The same things were measured in two ways. Each way mixes the same 11 hidden numbers, adds some noise and spreads widely along 7 directions of its own, which tell nothing about the thing.
(in the rows, 128 means zero)
Some things both ways: the first way, then the second way.
[113 152 175 106 130 176 129 138 100 161 145  95 110 129 149 185 128 142
 122 134  95 136 156 109 175]
[137 160 108 100  88 172 139 164 112 162 129 106 140 123  87 135  91 142
 101 126 166 118 163]

[ 95 121 185 104  96 142 159 145 110 110 137 114 127  76 123 168  98 142
 163 142 141 112 102 120 158]
[142 151 109 101 159 132 111 101 108 112 135 107 130 130 167 113 109 109
  93 141 136 148 169]

[138 129 119 114  99 142 128 133 122 106 140 127 135 113 153 134 142 144
 112 138 140 104 128 124 123]
[145 124 168 127  90 113 162 138 134 106  90 129 141 146 138 113 148 119
 132 106 105 113  78]

[187 109 110 105 119 109  96 143 189 114  96 135 120 173 110  83 156 116
 138 152 127  68 149 166  24]
[109 131  87  77 135 106 113 112 157 165 154 132 157 143 104  90 140 100
 129  94 126  99 123]

[133 131 100 163 156 139 100 128  94 112 124 146 185 115 125  83 166 156
 179 171 109 182 157 139 187]
[115 136 108 118 128  84 171 152 143 142 124  95  99 143 105 130 156  83
 126 141  95 147 164]

[106 125 161 145 137 118 128 154  88 133 162 110 180  75 137 129 135 163
 204 176 115 124 163 128 163]
[129 110 114  48 130 165 101 109 147 181 150 173 177 119 114 123  78 148
 105  84 168  47 101]

[162 182  95 120 142 156 114 129 122 151 136 137  87 188 180 195 151 128
  56  93 110 145 183 100 155]
[130 100 141 153  76 117 167 175 139 148  99  74 124 146  39 136 148 125
 141 100 119 104 135]

[131 127 128 104 113 122 146 134 138 103 146 128 131 103 138 127 113 144
 140 146 147 127 112 124 134]
[138 159 181 135  49 165 153 143 100 130 110 127 116 114 106  98  89 149
 126 139 116 122 130]

[130 137  83 162 142  73 156 119 106 150 142 159 178 119 108  97 116 115
 132  72  81 163 141 114 200]
[145 140 142 136 131  86 152 130 184 119 125 101 153  87 107  65 189  97
 133 135 107  73  90]

[108 136 160 140  99 144 164 164  82 108 135 122 150  73 155 158 109 146
 153 169 161 119 138 132 175]
[158  89 156  94 145  91 125  96 150 118 150 120  81 116 151  97 134 134
 153 141  96 105 165]

[139  91 160  72 127 155 106 170 159 109 101 113 110 111  70 115 138 121
 140 133 164  54  75 132   4]
[169 124 171 108 101 150 116  99 117 111  90 119 163 128 166 136 103 148
 100  91 125 131 110]

[ 98 103 216  72 132 205  98 140 131  97 103  69  73 100  92 139 121 145
 181 142 154  94 107  99 130]
[100 174 132 157  97 104 181 158 119 121 135  99 124 118  99 134 154 101
 127 152 124 134 126]

[133 121 138  95 122 149 133 105 137 121 120 116 103 155 138 165 139 130
 121 134 126  95 147 109 104]
[158 119 153 109  78 156 157 144  93 127 118 108 108 148 104 119  90 151
 118 125 107 155 166]

[147 109  82  98 152  89 147 120 132 160 127 139 161 135  78  92 125 102
  90  88 122 101  78 119  85]
[159 106 142 109 117 127 129 100 158 140 134 120 130 134 126 100 121 124
 137  90 105 123 112]

[132 111 163  97 133 157 137 147 114 137 100  74 136 126  90 100 143 123
 118 122 130  71 113 146  72]
[135 153  93  73 135 109 143 112 180 126 175  95 144 119 122  83 140  91
 139 112 130 135 131]

[114 114 136 110 166  75 158 160  91 142 136 129 127 124 126 102 120 130
 127 141 100 126 141 112 156]
[147 101 139 145 123  82 130 102 133 138 141 127 135 138 120 102 144 140
 121 115  91 113 134]

[121 124 126 114 154 128 133 127 127 146 139 120 137 104 140 139 127 145
 156 118 120 114 151 120 169]
[116 108 118 152 144 169 145 130 152 172  96 112 192 168  99 126  87  92
  77  49 136 127  97]

[114 109 168  71  81 160 141 146 148  90 140 124 117  63 110 147 102 142
 151 122 160  93  56 130 100]
[151  67 109  90 158  99  96  99 101 123 128 134 105 158 167 166 130 153
 114 115 140  93 161]

[144 145  96 133 140  92 140 120 117 147 147 139 134 156 155 140 132 128
 106 133 109 139 165 107 164]
[142 143 146 143 111 105 165 119 156 120 120  91  97 130 116  98 135  82
 136 135  79 161 136]

[142 106 115 121  99 117 151 137 122 103 155 150 158  75 148 102 104 120
 172 105 113  77 175 120 137]
[135 137 154 120 123 115 153 137 131 112 107  82 158 120 134 110 115 133
  99 103 112 163 165]

[136 140 129 112 135 142 137 159 120 111 119 105 120 119 111 117 146 136
 100 111 153 127  95 135 111]
[144 167 160 118  96 138 148 140 110  77 104  75 154  96 133 117 137 124
 105 152 148 120 137]

[153 152 119 117  96 106 140 164 156 102 143 138 130 120 125 136 126 140
 116 149 160 147  79 154 101]
[179  46 128 152 133 139 123 125  99 127  93 124  84 142 133 168 122 161
 107 113 130  83 115]

[106 119 154 104 144 156 121 139 106 120 112 100 123 106 102 128 138 143
 130 118 150 106  95 112 139]
[114 147 108  91 140 112 133 118 139 129 164 102 148 140 119 118 139  98
 132 125 150 115 150]

[163 158 102 133  83  78 138 159 137 118 148 166 131 141 161 127 117 122
  96 116 110 124 139 134 133]
[152 152 134 109 130  67 111  88 157  99 140 107 104 107 158  79 159 106
 144 144  99 124 139]

[147 129  99 108 100 114 124 113 142 137 143 158 130 138 100 134 123 109
  93  89 103 136  88  97 121]
[178  76 112 146 144  79 164 124 146 122 113  97  83 154 146 166 171 108
 129 112  86 155 128]

[103 105 143 106 126 104 130 138 105 122 153 129 145  89 124 124 125 144
 150 125 131  85 112  96 128]
[120 179 149  72 104  93 118  87 165 132 170 142 147 126 131  81 133  98
 160 133 121 102 124]

[146 148 120  99 132 109 148 137 105 112 146 111 130 134 113 116 118 123
  97 110 142 127 101 118 118]
[ 98 191 103 110 121 137 131  98 137 112 152  88 144 113 112  85  93  87
 111 105 117 183 124]

[132 135 149  95 143 157 133 118 127 120 121 107 124 146 113 129 117 130
 145 137 124 134 137 116 117]
[123  77 110 113  94 119 134 130 113 152 149 127  87 132  82 122 135 161
 148 110 108  89 125]

[129 114 130  96 177 114  96 105 145 190 121 138 108 166 111 119 112 107
 147  79  55 100 184  74 159]
[155  80 135  84 133  82  96  96 122 127 151 137 114 110 157 140 155 174
 129 142 138  50 161]

[153 153 103 139 163 149  83 136 124 158 116 131 128 173 118 119 172 134
 106 130  99 168 149 114 142]
[148 142 145 126  81 115 180 149 165 145 114  89 106 118 100 141 146  95
 140 134 103 143 135]

[115 128 137 112 153 115 128 115 113 193 147 119 152 146 133 140 129 132
 129 115  70 104 163  96 142]
[137 192 113  72 100 132 120  95 185 155 159 126 154 125 129  69 128  72
 146 118 129 120 108]

Other things, the second way, with their names:
<226>: [122 189 116  79 132 107 114  83 133 107 174 121 153 131 135  88 101 101
 119 133 132 145 151]
<244>: [136 140 127 119 118  81 151 132 142 102 133  83 149 120 127 126 178 115
 127 132 133 116 133]
<304>: [110 159 150 117 110 165 123 114 112 128 105 133 174 122 156 123 105 114
  95 112 152 104  96]
<617>: [106 135 126 115 142  69 120  96 160 113 115 137 163 139 155 102 187  80
 134 105 116  78  63]
<168>: [133 135 135 152  95 116 172 153 142 137 124  82 132 135  78 134 156 101
 137 127 120 125 130]
<391>: [138 144 131  86 146  86 134 131  90  66 136  90 104  86 166 111 138 159
 102 170 128 138 194]
<149>: [145 163 155 119  96 146 149 104 170 136 135  61 168 129 110  84 107  88
 123  95 108 187 159]
<621>: [192  95 134 131 137  78 128 114 181 146 131 101  73 116 115 125 118 133
 136 124  96 127 178]
<469>: [131 135 160 114  84 144 139 131 112 124 121 109 134 131  99  92 113 135
 131 121 115 116 138]
<369>: [102 173 147  98  87 153 135 127 112 121 138  84 146 106 130 127 135 117
 136 135 162 122 147]
<86>: [189 112 146 150 132 145 148 124  85  72  72  55  99 145 164 170  99 123
  73 136 120 199 185]
<380>: [129 121 120  91 136  83 130 111 167 135 137 122 124 138 141 121 164  89
 143 125 121  91 126]
<498>: [153 122 164 145  83 132 159 148 124 109 103 121 124 107 117 138 144 143
 131 126 131  85  78]
<570>: [121 123 129  82 119 114 154 115 157 142 166 127 137 133 119 114 138 107
 147 122 123 102 123]
<425>: [131 123 133  96 122 173 159 126  93 122 116 112 183 166 169 143 100 124
  78  91 137 171 132]
<384>: [161  96 146 202  99 134 168 157 125 137  84  93 137 153 106 130 172 122
 124  97 112 116  89]
<342>: [115 131 146 129  92  98 152 135 154 138 136 113 119 112  80  83 147 121
 148 121  98  95 114]
<625>: [ 94 201 132 112  90 134 137 109 155 139 158 113 146 134  90  80  82  86
 137 105 123 159 127]
<80>: [116 141 140 128  88 112 152 128 156 163 148 131 137 134  90 108 147 106
 152 120 118  88 110]
<419>: [136  84 126  69 139 119 118 115 114 130 137 127 141 140 141 141 122 150
 109 116 141  90 162]
<598>: [ 97 162 120  87 132 121 123  90 157 126 141 104 156 111 128 103 137  70
 125 116 123 119 109]
<191>: [137 102 115 117 121  93 165 146 146 149 152  98 108 149  95 134 137 128
 138 112 113 142 171]
<610>: [162 136 122 113 102 163 120 132 124 144 135  94  87 104  89  99  64 149
 114 122 125 144 180]
<590>: [132 107 119  71 147 164 111 113  76 113 134 107 214 147 154 124 123 157
  78  97 172 105 149]
<87>: [121 197 179 111  47 158 152 157 120  97  98 105 166 111  83 120 111 112
 120 156 174  72 111]
<506>: [134 156 144 101 117  90 137  97 129  70 135  87 107 114 149  88 151 101
 141 150  98 149 136]
<137>: [107 154 125 112 124 154 111 119  94 105  93 114 181 153 142  98 118 112
  95  90 144 124 104]
<677>: [101 195 105 112 110 107 137 175 121 149 122 110 164 104  90 117 133 125
  91 146 161  99 168]
<20>: [105  96  78 118 171  99  94 103 149 152 136 113 133 132 105 129 155  98
 121  96 142  69 116]
<58>: [137 101 150 105 115 103 126  86 147 131 159 129 126 120 153 117 139 140
 147 108 113 105 118]
<669>: [124 152 129 130 118 136 146 140 104  90  99  75 130 135 131 115 151  96
 119 133 137 135 130]
<169>: [124 130 128  63 117 107 129 110 136 127 171 118 145 124 117 115 128 133
 136 129 138  99 154]
<288>: [148 105 124 124 107 156 130 132  84 129 123 104 105 156 108 146 107 138
 114 133 140 119 164]
<446>: [150 130 133 144 113 136 151 132 158 153 139  94 136 120  83 115 124 111
 122 124 127 112 136]
<53>: [146 112 126 146 143 100 169 163 115 109 138  65 112 116  97 121 141 147
 116 134 120 146 188]
<455>: [155 108 158 169 106 136 167 142 134 112 124  65 110 120  91 125 135 128
 139 119 123 130 131]
<559>: [139 142 143 148 100 118 162 119 192 144 118  90 142 125  96 105 151  68
 144 100 100 131  89]
<434>: [118 135 148  86  82 105 147 122 135 140 153 141 127 130 118 109 155 123
 157 139 119  82 118]
<33>: [130  90 155  87  85 124 127  98 120 147 152 120 133 122 100 110 110 168
 131 108  98 109 154]
<267>: [151 128 121  65 128 131 123 124 105  99 112  99 138  93 172 135 105 161
  76 123 141 138 164]
<9>: [111 123 127  81 101 124 134 119 135 142 169 125 107 113  93  97 104 134
 138 132 124  93 149]
<665>: [178 167 137 160 132  67 148 139 116  50  65  71 122 124 191 144 166 113
  89 142 115 179 143]
<534>: [151 126 150 116 105 101 147 130 122 102 139 112  70 101 138 154 136 144
 146 163 133 104 145]
<368>: [107 103 134 114 108  80 114 119 107 110 120 140 157 137 119 115 193 138
 138 118 133  38  80]
<584>: [151 110 155 140  95 158 161 152 138 156 109  98 127 147  93 158 117 119
 131 113 144 107 136]
<64>: [162 139 147 162  91 149 160 160  85  96  68 108 143 137 124 130 125 137
  81 132 125 131 111]
<248>: [161  83 148 157 137 142 163 150 123 112  99  77 144 128 115 149 128 141
  97 107 140 117 137]
<483>: [134  95 133 101 114 103 149 108 159 148 154 110 104 174  80 117 112  94
 144 122 100 121 168]
<430>: [104 117 101 111 134  49 132 137 132 116 136 118 127 136 115 111 240 101
 163 146 129  43 100]
<289>: [190  89 166 122 104 113 138 122 126 124 115  91 100 135 132 134 113 159
 120 127 102 145 194]
<580>: [141  85 123  75 131 106 101  70 145 123 161 110  87 128 125 105 141 113
 160 124  99  99 139]
<397>: [140  75 107 170 131 128 123 121 113 134  94 114 122 156 117 155 152 123
 111  88 128  93  82]
<31>: [154 125 147 156  99 158 154 139 154 162 104  87 152 139 104 134 107 116
 114  81 127 150 134]
<162>: [148  93 138 146 119 160 156 115 165 148 139  90 105 128  84 130  86 115
 136  83 112 143 117]
<565>: [152  94 150  77 118 106 122 104 141 115 114 128 129 104 137 110 173 126
 138 133 107  57  97]
<160>: [133 142 133 163 101  58 156 122 162 138 145  79  56 114  73 123 112 113
 142 130  61 190 189]
<440>: [132 153 119 153 131 131 147 123 142 127 129  89 103 130 126 124 119  84
 124 127 125 156 135]
<192>: [104 138 149  93  80 134 144 130 151 137 119 136 168 122  80  69 140 110
 143  96 109  72  60]
<663>: [132 102 147 165 110  79 162 130 164 129 137  80  87 137  73  79 168 111
 180 100  68 140 128]

Some of these things the first way, each followed by its name:
[163 137 110 116 140 149  89 151 197  65  68 158  81 173  98  77 161 141
 133 108 131 168 109 151  89]  <33>
[ 80 104 193  82 169 189 161 145  68 132 127  70 144  62  65 149 112 135
 160 134 168 116  70 102 121]  <598>
[136 119 110  99 150 110 107  88 130 172 152 123 133 145  99 129 114 107
 124  76  99  97 138  65 136]  <498>
[143 144  98 147 111 132 138 148 115  67 115 165 166 102 122  96 125 135
 138 111 166 146 107 139 127]  <663>
[134 147 135 138 119 116 122 177 117 132 137 148 149 108 133 126 136 141
 143 120 101 140 134 148 153]  <621>
[136 116 107 102 115 107 148 139 130 119 149 137 139  97 105  89 116 121
 111  70 113 109  98 110 118]  <244>
[114 102 155  99 154 143 125 126 102 167 140 100 149 107 129 140 128 132
 163 148 112  69 168 103 125]  <380>
[125 148 101 136 153 121 143 132  74 111 131 132 167 126 120 101 143 140
 108 121 136 160 108 117 157]  <506>
[123 131 137 103 134 151 107 158  76 135 130 126 149 110 104 101 143 126
 108  96  98 118  98 124 141]  <665>
[131 115 114  97 116 128 147 118 115 136 148 125 136 104 125 121 114 119
 110  94 107 104 119 105 150]  <191>
[152 163 153 114 143 180  56 166 159 123  75 106  55 190 146 151 168 150
 103 172 154 133 144 136 138]  <304>
[108 129 148 122 154 194  86 110 149 110  60 135  88 160 105 131 153 140
 151  74 107 138 145 103 166]  <590>
[152 123  96 123 135 114 112 127 148 122 122 143 131 138 133 104 149 136
 132 120 116 117 145 129 132]  <419>
[181 126  87 103 103  66 156 157 168 140 158 136 116 141 121 132 121 104
  66 115 147  86 104 123  42]  <559>
[119 161 127 131 149 139 130 136  98 141 140 127 124 138 158 169 145 150
 116 123 114 158 155 108 179]  <86>
[136 126 102 116 151 106 122 114 128 129 132 136 148 139 106  94 149 137
 130 112  99 146 113 126 135]  <64>
[137 123  87 129 154 119  92 116 158 143 131 149 149 124 111 115 148 142
 146 102 127 129 120 106 133]  <584>
[143 132  97  91 103 106 152 122 162 109 152 159 143  87  82 127  85 114
 127  57 144 142  44 125 123]  <20>
[133 110 106 122 174  78 155 144 116 131 151 105 158 118 166 102 170 169
 144 184 135  90 174 147 106]  <483>
[131 136 157 111 129 161 111 155 138 112 113 109  88 139 122 152 147 144
 127 133 143 118 131 113 107]  <168>
[179 142  88 144  83  67 137 169 150  97 151 133 121 138 167 109 151 139
  85 179 157 112 135 146 102]  <570>
[141 146 104 120  94  94 146 152 154  80 195 120 129  80 178 138 144 181
 123 113 157 121 115 134 121]  <87>
[139 142 112 142 155 134 108 144 127 134 103 125 122 140 119 115 150 135
 121 101 132 134 145 125 162]  <248>
[ 98 138 169 133 170 177  87 150 148 112  73 117 109 127  79 110 157 164
 180 100 120 176 104 133 167]  <446>
[112  99 140  99 163 144 107 126 137 120 109 110 170  82  53  66 124 140
 188 113 150 117  61 131 117]  <440>
[115 120 125 105 118  84 127 120 132  96 145 137 126 112 119 103 129 147
 142  85 116 107 100 107 147]  <226>
[117 102  89 126 100 119 140  94 146  56 151 182 218  36 100  67 101 153
 225  79 143 132  82 132 138]  <137>
[115 132 140  84 151 149 114 134 116 116 128 101 115 117 119 122 139 151
 115 102 143 116  88 117 144]  <625>
[150 132 166 101 120 201 116 166 120 117  98  93 115 130 107 113 140 123
 130 139 120 117 129 160 101]  <267>
